The first 5 rows are patterns. Each new row is the sum of 2 different patterns, raised or lowered, with some noise. Before adding, each is slid sideways (what falls off one end comes back at the other) and multiplied by a number that may be negative. Names go in the order of the patterns.
Known rows, each followed by the names of its patterns:
38 8 15 -38 13 -8 -21 -3 15 -21 20 -7 -5 -32 -55 53 -12 28 12 29 6 22
 -28 -21 5 8 -23 1 9 8 18 47 26 -30 -2 1 41 4 21 5 11 14 24 -10 => Q803
-3 -16 5 44 35 -25 -66 -43 60 -39 37 16 -1 56 34 -39 29 5 -4 4 30 -21 -8
 25 -21 34 -39 27 -26 -8 22 -44 19 12 22 -28 -21 -1 9 -12 2 2 6 -50 => Q332
9 7 -17 -23 19 18 -10 -26 24 -19 -16 10 -27 -34 9 -3 1 35 11 -14 -7 -17
 -9 -10 -20 -60 37 4 -35 -14 18 3 25 0 39 -12 5 -13 -20 1 17 -1 -39 4 => Q879
-8 45 -36 28 -44 11 17 -15 -10 -13 21 -16 -3 -14 -11 14 -11 -9 -5 30 3
 -21 15 25 -7 34 -21 -7 18 33 7 -24 -8 22 0 16 41 -7 -34 -14 24 33 -20
 -11 => Q7
28 -41 15 39 8 22 -17 -9 -26 -11 11 17 -2 29 -11 -31 43 39 -15 -34 29
 -53 23 7 -11 -10 40 -21 0 -22 -3 16 -27 -21 26 -19 -51 -2 -27 23 11 -36
 -62 -19 => Q73

New rows, each followed by the names of its patterns:
-28 1 35 -19 -9 -4 16 27 7 -4 -10 20 -23 36 14 1 23 32 -3 12 -9 -12 -8
 18 -16 19 2 -5 12 56 -45 3 23 7 -35 -33 4 -10 -21 14 9 11 27 -18 => Q803 Q879
35 -15 -4 -16 17 -14 7 -10 -24 21 -3 -3 -8 24 15 -11 16 20 6 31 -24 -1
 12 23 13 -22 -4 40 7 15 41 -10 -35 -14 19 12 -1 -6 -19 43 -24 33 -30 15 => Q879 Q7
-38 -47 -23 -36 -47 -17 -32 -43 -10 -21 -47 -29 -22 -22 -7 -52 -4 -44
 -32 -15 -15 6 -43 -46 -22 -3 -7 -46 -6 -31 -1 -30 -34 10 -15 -7 -37 -35
 -37 -2 15 -9 -45 2 => Q332 Q7
-21 8 13 -27 13 41 -24 -13 21 51 -16 52 -13 -3 17 23 -22 13 11 30 14 -10
 23 33 -5 21 40 19 24 -14 4 28 45 28 -13 44 11 -17 -2 -12 16 14 26 11 => Q879 Q73
-14 -11 -4 -7 -1 -15 -26 -20 -18 -4 -3 -21 2 -17 -25 -7 2 -13 -34 -11
 -33 -17 -3 -16 -24 -10 -25 -5 -20 -23 -6 -32 -38 -2 -10 -31 -24 -38 3
 -5 -27 -59 -10 -13 => Q7 Q73
-28 -43 -23 -42 -20 -52 -23 -19 -40 -54 -65 29 -32 -28 -8 11 -31 15 -62
 -46 -9 6 -36 -46 -28 -3 -16 14 24 -51 -58 -39 17 3 -31 -34 -28 20 -42
 -8 -41 -12 -3 -63 => Q803 Q7
-12 82 20 48 47 45 26 52 15 21 51 44 15 33 35 37 45 61 31 29 34 21 58 44
 50 47 42 60 48 30 56 33 46 14 43 16 22 36 48 15 40 37 38 10 => Q803 Q879
17 17 43 6 79 17 41 33 5 58 11 10 -21 73 47 10 17 49 30 44 26 90 26 45
 19 -14 6 58 79 39 -11 63 8 9 18 2 16 53 -5 41 23 19 14 30 => Q332 Q879
46 74 51 32 12 28 53 -18 24 69 12 -33 62 78 -9 106 39 15 43 38 -43 38 43
 57 47 23 65 68 60 12 76 64 67 -11 15 40 90 11 13 64 26 10 20 -8 => Q879 Q73
-46 -41 -52 -57 -61 -1 -35 -34 -56 -39 -52 -34 -16 -37 -64 -7 -45 -38
 -17 -5 -44 -7 14 -20 -57 -13 -31 -20 -12 32 20 -99 -26 -37 -16 -66 -40
 -52 30 -31 -13 -63 1 -16 => Q803 Q7
-7 35 70 62 -13 42 3 37 12 9 -9 51 18 18 24 19 19 31 30 7 34 15 42 8 37
 44 16 42 22 29 12 54 28 23 28 46 28 16 21 61 28 41 40 1 => Q332 Q7
25 -9 -12 92 12 70 23 30 96 51 -16 62 12 48 44 44 -9 24 75 23 43 3 43
 -18 33 80 9 30 18 68 21 25 -2 70 2 72 27 25 6 40 33 21 83 65 => Q332 Q7
-12 61 -14 9 62 17 50 17 67 -13 -20 16 17 21 29 40 35 -30 10 8 11 68 73
 -27 -60 -8 97 -29 86 23 16 80 59 -36 60 26 32 27 40 19 27 29 13 83 => Q332 Q73
60 27 36 17 -21 -8 57 73 55 -30 51 -7 16 24 -15 -5 57 -7 21 24 41 1 46
 43 13 35 14 44 13 46 47 36 34 21 7 8 35 38 19 34 45 24 23 32 => Q803 Q332
14 25 68 39 26 43 68 32 28 33 5 59 49 16 13 38 62 54 41 50 15 7 46 83 53
 30 16 60 54 55 -1 83 21 82 14 31 47 38 49 29 44 50 47 46 => Q803 Q7
3 3 -3 -33 -18 0 23 14 -4 -9 -15 -20 7 -16 17 -36 0 -47 0 -38 -53 -7 10
 -43 -16 -8 -35 -59 -63 14 -52 14 -8 8 12 10 -53 -42 -23 -16 -46 -29 -49
 16 => Q803 Q879
-24 -23 -32 -20 5 -14 11 -2 -24 11 13 -29 -39 4 -55 -23 14 -15 -34 11
 -14 -8 -12 -12 19 -33 -21 1 -33 -44 -2 -28 -13 -2 -29 -48 -32 -2 -28 9
 12 -17 16 -32 => Q879 Q73
18 23 78 59 21 18 17 76 13 60 -24 49 56 26 17 12 64 31 28 9 38 38 16 33
 16 44 42 16 50 76 35 58 12 20 47 59 30 -19 47 56 16 42 82 30 => Q879 Q7
34 -13 -12 18 10 23 42 22 3 23 4 1 16 10 -37 62 11 -15 12 46 23 27 14 59
 7 29 24 -3 4 25 26 -3 12 20 21 21 -18 45 13 14 2 32 -4 -2 => Q879 Q7
3 -5 32 13 50 0 44 5 23 68 -34 32 48 43 -11 1 6 26 -12 28 18 30 -7 16 -4
 24 73 44 -5 -35 -4 76 -20 38 37 32 49 55 -1 34 39 35 17 43 => Q332 Q879
-25 -10 -13 -39 -3 34 -4 13 -20 -13 -20 -6 -12 20 -8 14 -43 -24 9 -1 -24
 -26 -7 -34 -3 -11 -38 -51 43 -31 3 -20 3 1 -17 -42 -10 -20 -40 -26 -30
 7 -2 -25 => Q803 Q73
25 10 -3 31 56 -28 28 14 2 59 -34 -16 55 23 -33 -10 -21 55 23 -9 -11 -14
 9 -41 48 80 3 24 -10 44 -45 26 -17 39 26 29 -7 -31 74 36 -5 -34 30 -27 => Q7 Q73
-54 -12 -31 -56 -59 -24 -40 -44 -50 -43 -37 -63 -12 -24 -60 -19 -23 -70
 -35 -23 -60 -62 -49 -23 -22 -30 -56 -7 -10 -46 -49 -23 -23 -50 -36 -70
 -33 -69 -24 -38 -38 -19 -37 -51 => Q879 Q7
-26 2 -28 7 -32 -12 -48 -23 -25 -8 -57 -54 -33 -37 -27 -35 -62 -2 -21
 -41 -73 -48 -11 -50 -5 -45 -40 -19 -19 -47 -15 -19 -37 -52 -45 -32 -34
 -35 -50 15 -48 -61 -43 11 => Q803 Q879
-45 -31 24 -54 -6 24 9 6 -39 -25 -21 -22 1 19 -19 -10 -28 -23 33 5 -31
 -42 30 -69 16 -31 -16 -12 9 -34 -21 -18 -23 -3 -40 -35 12 -33 -55 -16
 -17 5 -15 -32 => Q7 Q73
-39 -18 37 -13 5 5 -29 19 37 -2 -14 47 -9 65 -5 67 15 1 44 -14 8 11 39 6
 21 17 32 2 -2 24 71 11 12 30 -35 -24 43 52 28 -26 47 -12 28 24 => Q332 Q879
-4 21 17 -7 7 1 8 -25 -1 -26 26 34 12 -13 -21 -15 52 -14 45 11 9 33 18
 -14 32 10 -12 12 28 -3 -3 11 5 33 -18 12 4 -5 13 -13 6 0 24 -10 => Q332 Q879
-10 3 6 -36 -11 -25 4 -19 -13 -25 -4 -19 -16 -19 16 5 4 -4 8 1 5 3 -11
 -6 26 47 -32 -9 -25 1 -21 1 6 9 -10 -15 4 28 -16 -14 -14 9 -53 -4 => Q803 Q7
40 51 -1 57 45 50 45 87 60 65 11 49 54 95 61 44 116 -12 19 12 14 32 44
 46 72 49 23 36 37 50 59 2 -4 18 48 41 84 22 5 47 33 4 49 31 => Q803 Q73
-46 -98 -22 -21 -73 -68 -26 -67 -10 -35 -34 -72 -43 -27 -45 -58 -31 -55
 -95 -31 -5 -25 -69 -81 -13 -20 -39 -92 4 -73 -13 -45 -70 -47 -26 -30
 -57 -8 -31 -36 -35 -60 -36 -38 => Q879 Q7
44 -16 -31 3 51 13 45 31 -9 14 100 -17 70 40 48 32 69 -20 -2 46 16 27 -5
 52 12 35 85 14 11 30 41 41 12 41 35 24 38 48 19 20 29 24 -10 70 => Q803 Q332
-13 -16 -8 -7 6 6 -26 -18 -8 5 -3 -23 -3 -3 5 -31 13 -32 -10 2 -24 -24
 -8 0 -12 7 -9 -17 -6 -18 -15 -13 -5 -31 1 0 -13 -15 13 -13 1 0 20 -10 => Q879 Q7
6 -33 -12 2 -36 -24 -15 3 -18 27 2 -27 4 -28 -19 -24 -13 -44 19 -9 -29
 -20 3 -9 28 -8 25 -18 -23 -31 -14 18 19 -33 -21 -19 -8 -1 -42 -39 20 -8
 -17 -25 => Q332 Q879
16 -16 -35 23 -15 -33 8 -9 -36 11 -21 -11 36 26 -12 -27 -4 -22 -33 -28
 -68 29 -1 -27 -15 1 -13 11 -19 29 -6 -22 -34 -19 7 -6 13 -50 -9 4 0 -39
 -19 7 => Q879 Q73
-20 9 -5 -4 -32 -17 11 -12 -58 -24 2 -39 1 -5 4 -42 -37 4 -6 -15 -38 -1
 -34 21 13 -30 15 20 8 -33 24 -17 13 9 6 44 -35 9 -51 -15 -7 -23 -44 22 => Q803 Q7
9 -44 -81 -36 -25 -14 -67 -40 -38 4 -76 -10 -81 -31 -26 -35 -49 -47 -22
 -72 -56 -43 -24 -10 -73 -33 -59 -19 -37 -80 -39 -2 -56 -10 -56 -49 -34
 -2 -31 -71 -40 -32 -26 -35 => Q332 Q7
-27 50 6 -3 -17 16 18 -14 -11 -16 -7 -14 10 21 28 -38 32 -33 -5 15 24
 -10 -10 -35 20 -9 54 33 6 -10 -4 16 55 -31 1 1 77 18 -14 -27 -8 13 -34
 -10 => Q803 Q7
19 -10 33 81 35 -39 61 2 19 56 0 -7 47 -4 17 22 10 -40 72 34 -16 30 21
 56 32 45 65 4 63 4 5 15 61 41 -3 25 44 33 13 3 76 46 30 4 => Q332 Q879
-11 -15 39 -33 41 -39 10 20 9 41 -35 8 -30 -3 7 -17 -3 10 6 0 -17 26 -2
 -7 -2 -23 -56 -6 57 47 -69 54 -47 -21 1 -43 -54 37 -29 3 -2 -17 -16 24 => Q332 Q73
12 -30 23 29 1 10 36 -1 13 4 1 35 -8 -1 8 0 -32 -3 -12 31 5 -8 -39 -9 10
 -45 42 28 25 28 9 4 0 -12 6 22 10 17 2 -10 40 41 18 -4 => Q803 Q73
-40 -35 -6 -52 -37 -16 -13 4 -69 -34 -69 -38 -55 -35 -34 -5 -22 -39 -46
 -17 -36 -47 -66 -30 -67 -68 -15 -21 -31 -53 -35 -31 -41 -37 -48 -61 -23
 -54 -38 -61 1 -38 -22 -24 => Q803 Q879
2 -42 -15 13 -15 18 -5 29 -36 -7 -10 -37 -22 10 -30 -36 -1 -10 -19 -30
 -18 11 -5 -21 -42 -9 -25 -7 7 -47 -60 8 -6 -5 0 19 -39 5 -31 -26 -12
 -22 -59 14 => Q879 Q7
54 35 8 -19 -3 9 -10 62 42 12 -11 -13 49 -8 82 27 11 57 60 12 25 10 27
 46 22 21 29 31 29 74 -15 43 1 -15 27 0 41 43 44 8 21 70 -4 9 => Q332 Q879
-68 4 -67 -5 -43 -59 -28 -36 -1 -59 -17 -42 -52 -50 -39 6 -9 -68 -47 -65
 -30 -56 -95 -53 -51 -38 -37 -55 -74 -65 -7 -29 -78 -31 -74 -58 -49 7
 -24 -75 -48 -34 -36 -46 => Q332 Q7
0 10 -18 -3 -7 -9 -18 34 0 -9 -59 7 -14 -28 -34 14 -42 23 -24 -23 -35
 -55 39 -31 18 0 19 -2 1 -33 -26 -7 -19 -33 -3 -11 -16 7 15 18 -35 -21
 -26 19 => Q803 Q7
36 1 49 37 16 -9 19 -13 -5 19 25 9 29 15 21 28 -41 41 25 37 9 28 3 26
 -28 8 14 24 10 12 8 18 45 37 22 -10 21 27 26 5 30 31 6 30 => Q803 Q879
-25 95 -47 37 -26 22 3 18 12 -23 53 -34 46 -24 27 35 -16 46 -10 33 -3 19
 47 41 -3 59 -9 4 27 92 24 5 3 -5 -19 53 116 47 -76 35 2 33 -5 -49 => Q332 Q7
0 -38 8 76 -15 50 23 -17 50 81 -6 50 -6 18 10 49 -1 6 25 17 22 -14 35 38
 8 52 6 45 24 62 -15 15 29 61 63 -18 39 6 -27 -2 7 10 88 74 => Q803 Q332
-37 -15 -31 -9 5 -57 -27 -48 -42 -53 -25 -47 -11 -14 -17 -32 -20 -20 -23
 -36 -23 -68 -49 2 -11 -25 -67 -34 -32 -31 -28 -19 -46 -35 -60 -22 -23
 -8 -42 -24 8 -40 -26 -32 => Q803 Q7
-29 -33 -39 -21 -48 -49 -28 -25 -5 10 -11 -40 -42 -56 15 -55 19 6 -36 4
 9 -31 -20 -5 -14 -27 18 -12 -34 -3 -37 -24 -57 8 -36 -16 0 -46 6 31 -34
 -45 -11 -12 => Q332 Q879
0 25 1 20 27 10 -3 0 -7 -12 27 -7 25 -1 7 26 25 -12 7 35 2 -17 2 -8 -1
 -20 12 4 -8 15 -2 -6 22 43 -10 -30 -19 40 3 6 -1 11 43 3 => Q332 Q879
21 14 -11 33 -4 16 -13 48 23 15 18 28 -17 50 10 13 1 40 80 -17 13 -2 -2
 -33 19 25 51 19 -7 25 45 25 -19 38 -15 11 -9 31 31 26 -4 1 16 17 => Q803 Q7
0 16 -24 -14 -27 -35 -54 -40 -28 -41 -43 13 -36 -53 -18 2 -51 -58 -10
 -78 -23 -15 -58 -40 -3 -22 -35 -41 -17 -13 -57 -32 -17 -38 -66 -10 -18
 -40 -13 -73 -84 -58 -10 -73 => Q803 Q73
-21 -7 -6 -8 -40 -5 -39 -12 -46 -29 -24 5 -11 -36 -31 -2 -23 -20 -8 -35
 -62 -41 2 -5 -32 -48 -29 -12 -42 -15 -50 -29 -11 -46 -31 -36 4 -36 -20
 -19 -26 -23 -19 -37 => Q803 Q7
24 20 -21 3 35 56 9 -8 35 1 -18 -7 -7 20 13 10 10 7 -14 -5 -12 -2 36 -22
 -32 -1 25 -6 47 -22 1 4 -7 -21 36 11 8 -8 2 28 22 -36 35 28 => Q7 Q73
